The same things were measured in two ways. Each way mixes the same 11 hidden numbers, adds some noise and spreads widely along 6 directions of its own, which tell nothing about the thing.
In the rows, 128 means zero.
Some things both ways: the first way, then the second way.
[132 117 172 146 148 129 132 144 148 101 140 104  74 141 116 148  87 141
 125 143]
[114 145 165  78 101 115 137 125 116 149 100  92 125 120 146 140 184 134
 101 133 132]

[111 129  99 123 142 109 183 104 132 134 131 128 121  93 100 145 131 105
 176 132]
[167 139 103 106 168 143 162 117 102  96 141 117 112 103 139 125 132 115
 133 100 135]

[135 150  56 124 146 112 106  96 139 118 127 114 179 134 131 118 136 117
  97 160]
[162 149 164 130  70 148 114 119 111 111  98 160 142  97 109 148 100 134
 135 113 128]

[155 148 118 131 130 134 125 114 139 112 126 111 130 116 132 143 163 125
 116 159]
[162 101 100 176 119  80 124 125 165 115 134 123 141 123  87 124 143 165
 131  84 111]

[205 139 158 167 120  81 139 145 175 174 135 116 133 119 170 159  97 119
 107 181]
[ 98 164 149  82 114 106 166 126 118 117 106 135 142 137 116 145 176 128
 136 163 118]

[ 93 103 140 165 154 116 109  85 135 133  73 118 104 138 125 120  99 102
 147 131]
[140 115 102 150 139 146 148 149 136 128  99 137 129 115 129 123  99 107
 148 113 123]

[138 176  81 125 125 152 128 110 144 126 137 124 137 122 139 121 142  98
 167 119]
[193  94 146 114  47 165 114 166 137 153  59 139 142  84 146  74  97  86
 127  91 159]

[131 112  67 120 131 101 124 135 119 180 107 158 151 143 149 136 143  89
  86 145]
[154 138 129 134 116 133 172  78 119 157  48 101 129 168 170 148 199 131
  99 129 129]

[126 126 135 157 163 154 105 100 141 150  78 117 111 157 168 128 104  79
 165 122]
[114 148 146 141  88  89 151 123 179 141  99 154 169 159 112 109 125 143
 140 137 126]

[179 150 141 143 102 135 165 130 107 198 101 152  92 141 144 149 136  79
 180 102]
[ 81 209 164 159 130 116 116  86  95 124 151 156 128 121 121 151  92 150
  99 117  95]

[126 120 100 132 116  91  70 133 158 167 113 134 141 144 169 139 158 116
  61 171]
[ 64 154 152 137  94 142 130 123 141 122  54 149 150 172 134 116 104 135
 100 149  94]

[137 152 102 136 126 112 128 114 155 147 130 142 124 131 121 136 153  92
 146 140]
[ 93 157 122 131 138 118 129  79 126 118 134 118 102 141 113 176 175 163
 104  97 118]

[184 119 149 122  50  78 124 204 121 189 158 124 157 135 184 165 153 138
  68 171]
[ 65 137 143 116 128 112 124 192 149 106 139 157 149 137 112  91  76 107
 145 195 114]

[161 155  98 103 170 172 153 120 150  76 154 111 145 116 148 112 112 132
 146 150]
[103 160 174  96 111 131 128 143  89 134  89 123 121 126 161 153 141 135
  99 160 110]

[ 71  89 102 120 123  90 117 143  91 138 134 129 136 162  78 142 135 125
 112 109]
[172  85  77 156 175 164 126 102 141 145 155 102 117 142 139 152 141 138
 122 127 173]

[100  89 103 154 126 143 155 168  85 180  95 147 116 133 141 166 149  67
 156  95]
[108 111 129 163 155 113 136 168 155 148  99  94 126 178 186  93 118 112
  96 207 112]

[190 154 133 149  65  88 134 164 149 187 137 108 140 112 164 149 140 137
  96 174]
[ 97 165 124 143 145 186 126 136  93  82 119 149 114 101 122 150  50 130
 120 129  99]

[147 106 174 153 123 171 153 147 113 120 102 115  59 107 136 125  90 125
 158 114]
[199 100  96 141 156 144 156 126 123 147 101  83 105 102 162 131 148 123
 112  89 129]

[119  84 167  88 161 124 104 118 115  81 136 130 110 161 125 132 110 154
  94 136]
[129 131 114 178 143 138 132  64 112 149  83 101 131 171 154 150 168 136
  92 125 119]

[140 135 122 100 132 127  83 128 131  91 123 138 157 138 154 113 115 155
  57 148]
[132 164 165 131 105  98  99 136 119 102 143 174 131 103 114 138  99 143
 146 107 115]

[128 116  92 150 148 122 120  79 122 118  99 116 132 134 149 112  98 107
 136 145]
[165 154 172 110  93 130 132 129 123 120 108 159 168  89 112 138  82 130
 153 119 115]

[ 83  82  70 101 137 153  79 111  91 102 113 148 126 144 131 103 192 102
 108 120]
[154  73 114 102 119 120 138 127 135 150 113  85 132 131 132 113 184 134
 106  97 159]

[144  54 195 143 137 176 125 169  83 116 120 162  64 166 175 129 106  88
 174  83]
[122 167 142 140 133 126 112 107 117 114 119 128 130 139 144 139 134 135
 105 163 105]

[133 147  79  80 195 139 115  58 147  57 130  81 172 152 133 101 102 145
 103 192]
[131 139 141 157 102 105 144 127 143 156 112 149 168 131 107 132 115 136
 139 142 118]

[161 174  67 141 110  76 186 150 140 197 174 139 173 111  85 183 168  92
 161 118]
[175  81 109 102 106 118 117 183 131 140 166 149 146 106 112  72 140  98
 141 153 180]

[ 96 115 111 120 215 171 152 105 155  55 150 120 123 144 124 110  94  89
 208 129]
[159 201 130 109 111 192 125 129  85  52 118 169 108  78 129 142  87 119
 133 142 123]

[159 185 139 111 123 146 107 127 163  85 137 120 150 116 170 126  91 140
 107 146]
[158 171 177 107  85 112 115 109 127 106 121 135 113  91 138 131 128 127
 139  80 144]

[140 110 103  69  86 123 148 201 104 121 182 139 152 120 158 148 147 141
  77 151]
[148 138 120 127 173 142 136 129 130 122 142 101 113 141 171 106 122 116
  99 170 134]

Other things, the second way, with their names:
J935: [127 115 149  86 100 157 125 160  86 151  70 131 124 106 161 114 138  74
 129 127 144]
J210: [109 134 127  83 141 117 127 112 127 119 159 130 105 115 111 138 157 137
 122  74 142]
J855: [119  98 107 152 188 149 123 155 106 140 108 100 108 151 191 111 113  89
 112 159 126]
J898: [115  82  94 152 141 128 139 155 167 183 137 118 131 137 122  81 116  99
 106 128 142]
J769: [148 159 137  80 111 116 159 184 136  72 162 181 143  86  96 105  83 126
 175 145 141]
J56: [141 194 127 132 174 160 136  70  83 107 165 104  86 100 150 177 131 146
  95 106 128]
J487: [ 77 109 126 169 117 174 107 162 133 143  98 148 134 129 126  99  41  98
 103 144 110]
J57: [127  92 136 123 104 134 107  95  98 154  84  83 126 154 146 146 212 119
  94 135 151]
J913: [111 105 137 105 171  87 136 152 124 151 167  95 145 142 142 116 148 137
 109 165 131]
J440: [187 107  97 132 145 175 151 104 143 171  93 100 123 135 171 124 148 108
 109 125 160]
J477: [218  53  66 134 143 105 154 151 157 170 128 111 138 122 129 114 190 136
 138 105 158]
J346: [144 127  79 165 152 172 128 101 112 132 113 114  93 121 145 124 138  95
 108  99 141]
J840: [156  80  88  89 137 184 152 167  63 138 106  87 111  94 154  92 160  75
  96 143 163]
J153: [103 154 127 139 158 140 129 112 113 144 114 105 110 135 159 159 142 136
 101 136 111]
J747: [106 120 103 140 164  81 135 123 149 148 169 108 121 131 105 146 172 154
 122 112 120]
J566: [108 124 126 139 137 133 134 119 142 153  50 110  94 154 165 178 170 134
 119 109 100]
J157: [142 153 135 135 129  92 131 119 135  75 127 172 135 130 106 151 115 162
 161  94 105]
J718: [151 164 163 120  77 142 112  77  97  97  96 136 133 106 125 140 127 147
 113  66 135]
J672: [160 127 117 156 130 174 160 102 138 166  82  83 138 132 167 110 118  95
 107 142 148]
J78: [152 144 144 113  74 125 124 121 134 106  92 127 112 101 105 174 172 167
 121  99 120]
J893: [131 157 119  95 123 129 148 127  86  79 192 161 138  66  64 129 108 132
 153  84 150]
J737: [135 142 119  43 118 128 159 174 107 113 179 155 142  62  90  95 129 116
 152 107 165]
J340: [158 114 116 160 124  90 135 108 173 166 144 145 159 156 106 142 156 155
 139 136 142]
J530: [107 111 144 128 141 132 126 142 124 156  81 120 137 166 170 123 129 106
 114 170 119]
J650: [123 150 135 171 129 121 125  78 119 154 108 127 124 134 120 163 138 146
  93  97  93]
J723: [153 186 110 140 155 179 137  75 117  77 158 144 121 118 132 117  82 114
 128 118 151]
J443: [113 134 143  65  91 102 155 176 128  95 153 171 154  89  64 123 120 138
 165 121 136]
J94: [101 127 110 151 178  86 124 111 210 124 194 127 125 165 100 143 127 153
 145 144 132]
J767: [136  46  80 110 181 109 157 180 189 155 155  85 139 144 128  99 138 135
 134 136 154]
J444: [146  70  72 195 193 109 118 153 177 138 135 118 110 171 155 104 116 125
 123 137 119]
J350: [171 116  88 170 141 164 153 112 128 131  51 114 121 126 154 149 128 132
 126  84 104]
J53: [151  81 119  74 134  83 173 156 136 179 145  90 122 113 127 105 211  95
 133 119 167]
J494: [118  72  92 149 136  80 127 167 160 175 114 146 139 151 106 118 175 124
 133 135 109]
J611: [ 90 116 145 128  95 115 110 162 170 122 124 159 156 159 109  85  97 119
 125 176 135]
J687: [ 96  73  88 118 191  96 142 183 186 145 183 105 134 162 129  81 127 122
 128 171 148]
J357: [186 181 132 137 117 150 131 136  93  67 157 162 117  77 120 115  77 129
 120 134 121]
J887: [179 128 131 140 122 139 125 148 130 128 106 153 142 111 153  90  78 112
 132 107 127]
J540: [138  91  67 188 190 126 139 118 143 145 134 124 116 146 123 139 131 110
 139 114 118]
J358: [130  88  80 180 178 134 115 138 156 138 131 142 132 153 126 123  95 141
 118 119 106]
J463: [184  98 115 121 103 194 144 109 103 172  54 111 136 117 162 116 144  84
 111 111 163]
J973: [ 89 114 159  75  92 117 152 204 127 145  77 130 132 121 146  78 125  79
 126 159 125]
J984: [156 149 103 158 148 142 147  99 141 107 163 152 144 103  90 145  79 148
 152  87 133]
J525: [143 134  77 129 201 107 147  87 148 118 215 116  87 138 113 159 170 167
 116  92 152]
J70: [117 164 140 157 150 120 123  66 162 148 139 134 114 159 130 181 127 174
 103 105 112]
J981: [190 109 118 117 102 118 136 162 129 140 120 176 137 101 119  93 130  89
 154 117 145]
J612: [115  89 110 121 142  89 158 154 186 195 129 104 159 165 130 104 164 142
 111 157 137]
J80: [116 187 174 114 107  87 109  93 137  67 169 164 149 129  95 138 115 161
 151 119 132]
J682: [ 85 117 174  77  58 114 137 227 100 147  39 148 125 126 165 104 145  92
 130 172 128]
J486: [117 159 140  84 151 167 126 128 109  94 182 140 134  87 106 125  72 103
 140 141 145]
J791: [123 109 104 140 168  52 161 170 177 173 157 126 114 132 123 126 161 143
 134 116 106]
J549: [101 147 139 117 111 129 145 130 161 107  68 137 131 144 130 142 123 141
 136 118 102]
J780: [145 127 104 197 143 115 117  88 184 143 131 161 131 148  90 171 105 184
 116  83  87]
J944: [135 117 122 141 110 161 148 115 122 133  40 142 144 151 138 149 139 101
 145 142 121]
J943: [184  82 103 136 132 151 123 100 125 119  86 106 116 145 148 130 163 119
 116  96 146]
J473: [ 82 182 182 124 106 113 113  78 140 110 109 124 132 150 120 180 134 180
  99 125  93]
J816: [112 148  96 162 205  76 147 122 134 132 218 135 102 138 105 174 148 167
 126 139 109]
J476: [172 112 138 133  80 107 130 116 115 146 112 129 132 116 116 133 175 131
 124  97 153]
J480: [130 122 169 107  59 121 124 151 157 141  81 123 150 109 127  89 113 107
 130 114 142]
J674: [119 141 110 175 187 123 123 149 150 118 160 153 138 135 127 115  60 117
 137 168  92]
J775: [119 155 119 154 102  83 112 152 156  81 146 191 114 128  80 133 127 159
 142 125 101]
J484: [102 141 152 115  79 144 118 102 124 130  84 128 135 135 112 144 151 133
 100 130 122]
J162: [122 144 144 168 120 122 132 104 129 140  90 148 132 159 133 154 125 130
 120 142 103]
J811: [ 96 119 114 190 153 113 102 153 161 132 128 171 132 171 131 129  83 135
 135 160 104]
J928: [145 166 130 126 126 113 131 130 136  85 158 158 133 102 117  76  81 119
 134  94 128]
J42: [ 82 200 159 172 117 163  89 127 116 103 147 183  98  93 114 136  22 105
 121 122 100]
J553: [122 166 130 146 122 151 137  69 127 118  89 123 130 136 122 166 138 154
  98 109  96]
J414: [185 170 105 129  89 137 141 111 127  99 144 190 144  88  86  99 124 112
 153 104 148]
J271: [145 149 134 158 131 144 127  86 143 106  87 136 121 159 141 200 137 164
 140 136 122]
J817: [ 99  99 127 107 128  83 130 196 160 181 139 154 121 126 130  74 128  93
 122 124 125]
J564: [145 143 163 131  64  85 104 164 145  69 140 191 145 110  80 125  97 161
 156 126 121]
J33: [ 86 165 159 100 141 132 126 110 112  90 134 118 140 141 123 152 118 166
  96 160  98]
J352: [162  90 100 120 132 161 138 146 108 154 118  86 104 111 159 113 171  83
 117 143 179]
J589: [131  43 113  90 138  95 153 186 151 181 106 107 146 138 133  96 166 103
 136 129 143]
J274: [186 111 102 178 109 159 125  75 151 120  58 125 131 150 134 167 148 155
 129  90 132]
J864: [126 127 105 129 133  94 127 145 121 125 206 170 126 120  93  87 135 108
 138 125 167]
J673: [143 107  96 150 123 150 127  94 146 155 108 139 121 147 126 133 149 138
 105  85 145]
J573: [156  86 118  90 140 149 121 178 102 129 150 116 123  81 130  81 110  68
 129 134 149]
J975: [109 106 161 145  52 113 104 147 148 181  65 149 134 155 133 115 155  95
 112 157 136]
J174: [162  54  81 133  87  85 139 184 206 139  98 148 136 153 100  98 189 135
 159 128 157]
J651: [195 129 117 105  83 115 158 106 189 110 133 171 156 106  67 116 134 144
 161  75 148]
J693: [177 134 118 124 130 108 152 138 133  90 116 155 139  96 114 119 108 139
 164  67 114]
J191: [164 126 126 187 125 113 104 116 128 117 179 140 141 112  98 125  84 156
 112 114 127]
J728: [158 124 132  97 112  77 133 110 162 126 172 147 130 132  95 133 186 143
 150 105 166]
J727: [139 135 177 103  89  89 108 151 148 144 126 159 133 119 138 102 117 117
 139 111 141]
J449: [120 151 149 105 112 114 141 115 113 165 123 133 120 118 137 114 152 120
  92 102 127]
J52: [157 110 102 148 129 130 133 130 166 152 122 167 143 139 124  89 105 105
 138 108 140]
J815: [154 147 111 142 193 162 134  60 123 101 167  97 135 123 121 194 111 176
 123 112 126]

Some of these things the first way, each followed by its name:
[146 134  99 103 166 160 144 119 133  81 146 120 136 123 119 107 121 136
 134 138] -> J477
[110 112 144 150 135 135 159 175 124 170 135 126 107 141  90 152 139  88
 190  92] -> J174
[132 112 106 110 162 188 108  95 128  98 111 134 109 150 165  76 141  85
 181 130] -> J737
[155 136 123 136 160 145  89  92 173  90 143 112 124 133 155 112 133 108
 146 157] -> J484
[131 151 127 131 175 158 168 140 148 131 123 110 130 123 106 135 105 121
 171 117] -> J682
[185 141 217  82 149 176 116 150 156  65 174  79 116 135 135 113  68 173
 131 141] -> J975
[206 148 168 118  80 114 129 139 156 113 178  95 141 103 187 129 107 149
 133 173] -> J486
[ 64 107 108 112 145 111 159 127 103 133 116 135 100 131  75 148 115 129
 139  99] -> J887
[131 169 163 119 148 144 176  93 179  88 166 101  80  81  83 134 110 128
 229 115] -> J210
[145 101 132 116 164 146 120  86 126 103 124 128 151 138 168  93 105  97
 182 131] -> J944
[128 166  72 152 170 131 158  66 157 134 103 133 161  87 132 130 135  81
 196 117] -> J157
[183 176 100 125  93 106  97 134 173 133 129 155 173 115 200 106 123 122
  72 176] -> J566
[179 176 105 113 116 112 142 117 173 109 181 124 176  68 143 142 150 136
 139 144] -> J943
[179 150 124 109 103 101 148 101 135 135 138 132 158 100 145 124 139 116
 144 153] -> J540
[174 151 160 136 131 153 170 143 151 132 150  89  87 123 138 143  99 133
 178 140] -> J612
[ 79  94 117 137 141  99 112 105 123 131  78 133 109 125 112 131 116 134
  87 141] -> J693
[137 110 129 133 154 121  90 116 146 146 107 155 122 172 155 117 111  81
 120 137] -> J414
[122 109  87 118  72 104  99 161 113 149 133 118 149 119 155 131 174 140
  60 167] -> J767
[113 122 118 144 167 158 106  60 130 106  82 100 114 145 148  97 105  95
 178 132] -> J984
[131  74 159 109  54 136 129 185  62 199 111 137  66 150 130 132 162  99
 134 103] -> J898
[ 78  76 163 125 152 136 121 121 101 111 100  97  74 174 122 136  82 114
 145 128] -> J672
[ 90  90  97 126 170 184 141 139  98 137  99 160 109 149 115 114 163  47
 200  83] -> J775
[169  98 153  55 116 172 150 157  84 104 154 115 139 133 157 103 116 144
 132 135] -> J162
[176 146 133 103 146 187 165  98 137  92 137 102 117  88 143 102 113 106
 199 136] -> J53
[103 143  91 109 162  83 169  95 153 107 158 116 153 105  85 154 113 137
 147 140] -> J530
[170 162 121 105 128 158 164 165 131 119 168  91 165 108 126 149 139 144
 143 135] -> J564
[204 185 133 102  71 122 149 158 138 155 172 130 145 112 157 154 156 137
 126 134] -> J718
[181 176 155 109 121 122 116 117 180 108 153 134 140 119 160 125 121 125
 132 158] -> J346
[163 144 114  79 153 166 106 131 139  50 162 106 198 137 193  91  93 151
 110 162] -> J271
[102  74 168 134 127 114 177 138  92 132 123 125  78 132 105 151  97 113
 182 106] -> J674
[103 116  79 167 166 129  80  65 145 124  55 152 128 140 164  96 128  77
 123 143] -> J350
[104 115  92 142 115 102  96 126 143 152 104 143 137 138 167 125 146  92
 107 156] -> J549
[135 125 133 152  66  77 149 179 130 200 141 123 122 107 126 183 160 117
 122 133] -> J687
[159 158 160 109 150 149 165 135 148  85 175  99 133 124 115 142 103 132
 183 131] -> J352
[160 136 131 122 116 104 174 144 129 170 140 137 127 107 106 141 107 115
 147 118] -> J981
[151 165 107 122 129  75 105 101 177 119 142 138 168 117 135 130 114 144
  80 163] -> J935
[156 134 102 118 132 165 115 154 136  93 151 118 134 143 151 108 139 118
 119 159] -> J78
[ 87  71 161 161 106  91 125 176 101 200 119 122  88 151  96 181 140  98
 145  95] -> J611
[140 115 107 137 129 125 132 119 130 153 117  98 131 126 124 122 145 112
 140 157] -> J443
[156 108 138 126 108 121 109 133 118 151 125 140 116 147 154 115 116 115
 125 122] -> J463
[145 149 116 107 103 142 138 139 130 137 137 120 115 120 140 117 107 123
 134 130] -> J70
[165 161  93 107 106  91  86 139 166 136 152 132 188 118 154 130 131 138
  48 169] -> J728
[ 80  75 118  69 128 154 145 151  76  81 161 115  93 157 106 121 143 132
 148 126] -> J473
